There are 5 ways to turn a row about zero (a turn may also mirror it). The second row of each pair is the first, turned, with some noise. The first 35 pairs use one turn. New pairs use 2 turns, one after the other, and a turn may come again.
Known pairs, each followed by its turns in order:
[ 39   8 -32 -25  13   6]
[  0  -5 -34  24 -39   1] -> J_259

[11 16 -8 22  9 16]
[ 13  -7  13  15 -10  22] -> J_737

[-22  22 -35 -35  -9  -4]
[ -6  -6 -37  30  27   2] -> J_137

[ -5   0  -2  23   7 -28]
[ 2  5 27 21 13 16] -> J_353

[-14 -13   5  -6  30 -27]
[ -2 -18  -1  22  10  33] -> J_353

[-19   9 -21 -37 -14  11]
[ 14  -2 -31  33  21  -3] -> J_137

[ 14  -7  31  34 -22 -12]
[ 34  16  19   6  29 -15] -> J_353

[-36 -21   9 -28  -7  20]
[20 24  4 44 -3 -2] -> J_137

[ 30  25  14  23 -26  -7]
[ 16   9  32   4   4 -40] -> J_353

[-36 -11  20 -35  22 -18]
[-10 -32 -34  17  24  22] -> J_353

[ -8 -18 -36 -12  28  34]
[  7   5  30 -56  11  -6] -> J_197

[-20  17 -17 -23 -16 -25]
[-26   5 -31  22   9  -9] -> J_137

[-35  15  18  26 -32   0]
[-26  24  42  -5  24  -3] -> J_259

[ 8 27 20 29 16 19]
[ -1  40 -27   2  -9  -8] -> J_197

[-38   6  16  21 -11  -7]
[-6 18 37 -2 30 -8] -> J_259

[ 38 -18 -27  24  15   1]
[ 19  34 -43  -4 -10   5] -> J_259

[ 17 -27 -37  28 -19  21]
[-20  -9  11 -23  29 -49] -> J_197

[ 22 -16   1 -26 -37  38]
[ 48 -11  10 -22  14 -32] -> J_737

[ 21 -10  19 -14  18  39]
[-19  19   4 -30 -36  -2] -> J_197

[ 20 -39  -5   6 -33 -32]
[-20  13 -37 -22  20 -43] -> J_259

[-7 -7 15  2 16 -7]
[-12   6  17   0  -2  -5] -> J_137

[-29   5   1  25 -35  14]
[ -1 -13  -9  24 -36  30] -> J_137

[ -3  17  29  11 -11 -22]
[ -1   9  29 -18  -5 -24] -> J_259

[ -4 -26 -27 -34 -32  38]
[-47 -16  41 -27  14   7] -> J_197

[ -5 -36  28  29 -38  20]
[ 36  11 -12 -34  38  22] -> J_737

[ 16  27 -38  -9  23 -17]
[-25 -25  26  31 -26  -2] -> J_737

[ 38  36  -5  27 -12 -28]
[ -4 -11 -62  10  15 -13] -> J_197

[ 12 -19   8   6 -21   1]
[  9   4   8 -14  25   2] -> J_737

[  4 -21   2 -31  21  20]
[ -5  -6  24 -31 -30  10] -> J_197

[-19  -3 -30  30   1   4]
[-3 30 -2 25 26  8] -> J_259

[  1 -12 -19   0   6 -28]
[ -4 -15  23   1  -2  24] -> J_353

[ 27  36  23  14 -27 -38]
[-18  -2  10  44  51   1] -> J_737

[-12 -35 -14 -14 -28  19]
[  7   7 -20 -45   8  16] -> J_353

[-35  23   9   3 -18   9]
[ -9 -21  -5  36 -19   4] -> J_137

[-16  38  -1  37   4 -10]
[ -9 -13 -13  31  -2  41] -> J_737

New pairs. What belongs after each?
[  7  30 -16   0  -6  26]
[ 10  15  22 -17  23  20] -> J_737 J_737

[  7 -22 -23 -19  26 -28]
[-32 -17 -10  37 -15  -4] -> J_137 J_353

[ 3 11 17 34 31 24]
[ 13  -3 -14  -1 -22 -54] -> J_259 J_353

[-29 -32  14  21  28 -31]
[ 19 -32  13  40 -33   6] -> J_259 J_353

[ -1   3  39 -22 -13  -2]
[ 15 -25 -23 -12  21  12] -> J_259 J_353

[ 38  -5 -31  -2   0  19]
[ 10  37  -3  -6  33 -11] -> J_737 J_737

[  9  11  -6  16  24 -31]
[ 15  -8  38   8  -3 -19] -> J_259 J_353

[ 23 -20  13 -15  -5 -22]
[-15 -17  24  18   8 -25] -> J_197 J_197

[ 20 -34  27 -34 -27 -16]
[ 25 -23 -54 -12 -11  -6] -> J_353 J_259

[ -9 -32  22  14 -25   5]
[ -2   8  10 -22  10 -41] -> J_137 J_353

[ 30  32 -14 -15  35 -21]
[  1   1 -33 -38 -36   9] -> J_259 J_137

[ -6 -20 -30  35  18  -7]
[ 20 -42   9  14 -20  -6] -> J_353 J_137

[ 10 -27 -35  20 -36  33]
[-17 -45 -17 -14 -11 -43] -> J_353 J_353

[-36   7  -1 -38  -2 -12]
[  0  -2  -5 -32  -3  48] -> J_197 J_259

[ -3 -20 -27 -31  16   6]
[ -7   7  19  31 -24  10] -> J_137 J_737

[ 37   6   4  25 -24  -2]
[ -9 -34 -21  20  16 -19] -> J_259 J_737

[ 21 -18  35 -10   6 -20]
[ -5 -46   4  -8 -17  14] -> J_259 J_197

[ -3  20 -37  15 -19  10]
[  5  17 -14 -24 -24  27] -> J_137 J_353

[-34   3  39  -8  18  -6]
[-16 -27 -29   5  25  26] -> J_737 J_137

[ 14  -1 -33 -14 -34  17]
[ -9 -18  -7 -42  15 -20] -> J_137 J_197

[ 18 -26  37 -27  15   6]
[  3  -3  15 -19 -34 -41] -> J_137 J_259

[-21  -9 -17 -27   9 -36]
[-20 -16 -20  24 -28  24] -> J_137 J_737

[ 10 -26 -35 -31  -9  14]
[ -6 -40  10  25 -26  13] -> J_737 J_197

[-33  11  11   1  31   3]
[-24  23  15 -28  -2  -6] -> J_737 J_353

[-14  -9   6   7  24  -9]
[  8 -23 -19   4  -1  -5] -> J_737 J_737

[  3  25 -26  38  26 -24]
[ 26   9 -38  22 -34 -14] -> J_197 J_259

[-18  30  24  -1 -17  19]
[ -2 -38  10  23   1  18] -> J_197 J_137

[ 38  29  15 -27  36  23]
[-14 -36  -2  32  31 -40] -> J_353 J_197

[-35 -27  24 -28  38 -18]
[ 47  18  17  10  45 -10] -> J_197 J_737

[16 14 27 10 36  9]
[ 21 -18   3  36  14  28] -> J_737 J_737

[-13 -28  25 -27   7   3]
[ 29   8 -13   0  36   2] -> J_197 J_737

[  7  -4 -14  35  11  14]
[ 13 -17   4  28  -8   3] -> J_259 J_737

[-21  34 -14 -20  17 -35]
[-22  12  15 -37 -41   4] -> J_259 J_137

[-13  18 -28 -13  25 -30]
[-20   2  31  26  23  17] -> J_137 J_137

[-12 -25 -33 -32 -30  34]
[ -3 -39 -43 -11   3 -40] -> J_737 J_259

[ 19  23  -5  20  16 -14]
[-20  -9 -31  17  10   0] -> J_259 J_197

[-29  22  -5 -23  31  19]
[ -1  -2 -25  -5 -32 -35] -> J_197 J_353

[  7  34   2   1   1 -10]
[ -8  -5  -5  -2 -33  -8] -> J_259 J_137

[-13   9  38  -9 -17  28]
[-17  29  -9 -29   1 -28] -> J_137 J_259

[  4 -38  18   3  32 -35]
[  4  26 -10   9  12  55] -> J_737 J_197

[ -3 -23 -13 -28 -29  13]
[  5  24  30  30 -18  -8] -> J_197 J_137

[ 33  -7   5  35 -33 -11]
[-49 -31   7   3  11 -21] -> J_259 J_353

[-32  31  30 -26 -26  -7]
[ 62 -17  14  -7   9   2] -> J_353 J_197

[27  3 -8 22 12 28]
[-27  14 -15   7 -25 -15] -> J_737 J_197

[-18 -31  17 -32  -1  12]
[-18   6 -39   0  24 -21] -> J_737 J_137

[  0   3 -10 -17  17  24]
[-11 -31   8   0 -11   8] -> J_197 J_259

[-19  19  29 -34 -14   0]
[ 42 -21  15  -8  12  -8] -> J_353 J_197

[ 39  -3  37  34   8 -39]
[-20  29 -23  56  -8 -23] -> J_737 J_353

[-20  37  20 -34  14  18]
[-24  29  11 -11  14  43] -> J_137 J_737

[  7 -36  -2  21  37 -22]
[  8 -26  30  10 -48  -2] -> J_259 J_353

[-10 -25 -28  36  -8 -23]
[ 33  16  17  36 -21  -7] -> J_259 J_259

[-36  10  12 -12 -35  22]
[ 3 56  4  8 -1  7] -> J_197 J_197

[-26 -19 -30  -7  22  12]
[-25  20 -28 -28  -9  -3] -> J_353 J_353

[ -1  22 -12  39 -30  10]
[38 11 15 33  7 -6] -> J_197 J_259

[-10 -16 -39 -33   7 -33]
[-16  40 -10  39 -13  -6] -> J_737 J_137

